The rows come from 4 hidden closed curves, with some noise, and rows from the same curve form a group. Each curve winds through 6 dimensions. The rows are also pushed far along 2 directions, which tell nothing about the answers.
In the rows, 128 means zero.
Some rows, each with its group after it:
[105 127  61 195 131 147 125 104  89 156 112 160 179]  S
[ 81 127  74 179 149 118 162  92  83 132 116 118 163]  B
[151 132 122 125 156 174  65  95 159 140 151 144  88]  P
[130 132 131 119 101  89 150  98 127 103 117 148 131]  K
[ 96 135 163 120 170 184  81  89 148 178 112 132 148]  B
[111 101 135 146  93  85 187 155 107 107  93 115 146]  S
[105 132 156 102 149 208  56 121 186 181 105 142 133]  P
[170 115 131 102 125 100 157 207 139 124 158 118 110]  B
[154 121 116 147 100  94 149 102  98  75 130 129 117]  K
[185 136 141  77 137  88 142 152 145  94 182 117  76]  P
[174 155 187  27 154 130 108 140 161 140 164 123 122]  P
[ 95 126 110 212  71 106 125  82  92 129  97 158 126]  S
[162 142 108 135 116  47 196 136  66  94 164 128 136]  K
[118 155 157  94 128  84 171 184 130 118 150 104 123]  P
[170 140 188  52 118 117 108 123 163 123 154 114  81]  K
[119 147 118 132 127 131 101  72 146 129 126 162 118]  S
[108 125 118 112 125 133 132  96 145 106 112 115 120]  P
[ 81 116 122 205 126 128 146 118  82 137  91 130 163]  B
[165 118 127 122 135 146 101 121 121 143 150 124 112]  P
[134 110 103 145  91  67 188 133 114  88 103 156 158]  K
[142 137 104 130 132  89 170 132  77 103 160  98 127]  K
[116 117 147  94 158 205  67 140 193 178 109 139 134]  S
[151 133 146 127 113 113 114  92 114 139 131 154 128]  K
[113 146 127 141 108  70 186 150  67 101 151  82 126]  P
[138 146 131 112 128  97 147 110 116  90 145 115 116]  S
[ 92  96  94 171 118 126 161 103  97 143  78 136 188]  B
[ 50 126  72 216 108 140 137  77  75 148  91 116 156]  S
[ 79 136  95 149 173 186 100  90 132 177 102 150 177]  P
[150 102 131 130  86  73 185 150 115  98 107 134 140]  B
[113 117 117 125 146 187  96 143 158 158 104 139 156]  S
[ 98  99 106 158 133 143 143 105 117 157  82 147 182]  B
[151 142 144 103 128 151  76 115 183 147 130 182 111]  S
[172 120 171  83 123 136 104 144 148 146 145 132 111]  B
[146 138 119 149 133  73 182 169  73 105 172 101 119]  B
[105 105  54 194 135 150 128 110  95 150 112 136 153]  B
[145 113 123 103  93  47 217 156 118  67 114 122 144]  P
[161 145 148  86 125 120 105 131 182 134 141 172 110]  S
[ 67 110  91 189  93 124 156 126 113 130  72 131 161]  K
[138 112 143 153  88 118 123 116 111 132 110 146 129]  K
[147  97  98 182 107 135 130 117  95 118 109 145 149]  K

New rows. What belongs after each?
[142 126 105 121 133  50 226 196  85 110 156 107 155]  P
[ 98 134  86 171 121 121 127  88 119 153 110 171 150]  S
[183 118 187  47 118 130 114 193 198 110 146 124  81]  K
[147 136 139 151  90  80 142 121  96 114 146 140 108]  S
[ 60 131  93 189 117 139 124  85  96 155 103 116 144]  S
[149 142 113 112 142  98 156 137  98 107 170  97 115]  K
[143 137 180  40 145 134 126 191 191 146 144 116 116]  P
[135 146 121 163  78  41 190 149  82  81 147 133 120]  K
[174 132 140  43 149 122 129 190 203 119 169 116  78]  B
[163 124 179  65 160 127 118 138 169 152 142 133 113]  S
[101 160 133 138 138 146  99  79 126 128 125 138 132]  P
[101 138 112 152  99  54 189 101  91 111 125 126 128]  S
[104 128  98 137 147 131 156 115  98 114 121 101 156]  S
[138 154 121 117 118  96 145 150 104 125 167 107 114]  S
[ 65 112 105 182 114 154 133 111 106 141  83 107 153]  S
[114 152  89 120 122 123 144 134 129 106 133 121 139]  S
[126 129 182  96 113 107 143 152 145 114 125 103 104]  B
[ 76 114 110 206  98  97 158  60  71 106  84 123 138]  S
[123 113  89 147 162 190  83 104 134 185 126 143 141]  B
[124 140 123  93 153  91 186 158 117 130 143 115 165]  P
[162 108 133 101 139 156 103 102 142 138 123 138 132]  K
[117 112 121 188 116 115 152 164  86 134 118 125 146]  B
[157 123 172 127  95  61 178 152  91  91 133 123 125]  B
[121 116 123 141  86  70 193 125  98  47 102 110 135]  S
[107 153 134 136 134 126 128 126  99 136 145  99 118]  P
[138 143 196  48 169 125 128 144 155 152 151 106 121]  B
[108 114 104 135 163 216  63 103 149 170 116 122 134]  K
[145 122 112 141 147 165 101 118 125 137 125 153 155]  S
[ 99 130 117 162 121 177  69 117 149 197 115 159 130]  S
[122 116 125 116 109  57 207 119 103  86 108 126 157]  B
[ 75 134  91 185  82 109 140 106 114 131  91 148 137]  S
[ 93 102  66 195 125 168 132 115  99 136  84 147 193]  S
[139 105 155 144 104 123 133 147 111 145 111 132 141]  B
[ 92 117 121 122 159 169 112 134 165 163  99 130 145]  B
[122 103 133 171 117 176  81  94 117 169  95 153 148]  B
[118 134 109 111 154  86 182 139 105 115 150  96 138]  B
[129 147 130 139 106 127 112 120 111 118 145 117 103]  S
[184 129 150  99 127  83 160 160 115 104 157 134 128]  S
[ 98 109 108 141 145 169 109  96 138 169  92 140 164]  B
[143 144 127 138 140  84 160 147  84 108 170 104 110]  B
[133 157 149 107 144 151  87 155 185 164 146 168 112]  K
[ 71 141 116 178 122 134 138 129 105 145  99 139 168]  P
[104 100  70 177 130 150 122 102 112 130 117 112 116]  P
[ 81 116 135 162 112 115 146  97 106 133  99 109 130]  S
[157 134 124 102 147  83 166 180 123 113 185  94  87]  P
[132 142 130  72 162  96 174 164 131 135 152 113 154]  P
[144 132 135  89 142 159  79 102 181 121 145 124  75]  P
[122 131  81 156 140 143 121 123 113 157 129 157 163]  S
[184 140 188  60 119 102 126 206 179 139 161 143  99]  K
[113 128 177 129 150 166  95 130 135 176 114 130 139]  B
[129 110 122 181 108  86 181 179  77 119 123 120 146]  B
[105 133 159 115 154 133 134 117 119 152 120 111 148]  B
[147 121 116 106 166 172  91 133 150 180 151 137 129]  B
[155 150 128  81 171 168  80 146 168 177 165 149 128]  S
[131 107  97 178 118 162  95  52 100 116 105 146 141]  K
[ 92 106  79 176 146 199  95  99 121 155  98 126 152]  K
[ 94 148 125 139 152 180  58  50 167 177 116 165 114]  S
[132 143 120 159 163 194  48  83 128 169 140 154 121]  P
[111 135 121 115 176 192  82 100 139 148 130 114 133]  S
[141 133 123  72 145 118 139 146 155 128 155 101 101]  B
[ 84 120  75 213 108 132 141 147 101 115 103 134 146]  K
[168 130 148 111 127 131 117 189 140 131 162 121 105]  K
[106 147 118 145 162 151 103 119 138 130 142 123 105]  B
[101 104  78 154 142 132 149 131 142 127 102 144 145]  P
[ 98 110 102 199 106 133 135 122 118 122  82 162 155]  P
[137 148 123 105 169 158  91 114 136 145 164 114 106]  K
[166 141 120  64 171 119 129 137 159 129 174 128 106]  B
[108 159 122 124 143 103 154 114 116 112 136 135 149]  P
[121 116  77 145 141 155 116 135 144 139 130 130 118]  B
[160 142 174  29 156  92 156 144 162 119 153 116 120]  B
[164 131 165  99 147 113 135 205 138 142 166 113 107]  B
[143 118 102 157 129 142 122 155 135 121 126 153 139]  K
[133 114 123 110 120 110 174 183 129 115 118 114 154]  S
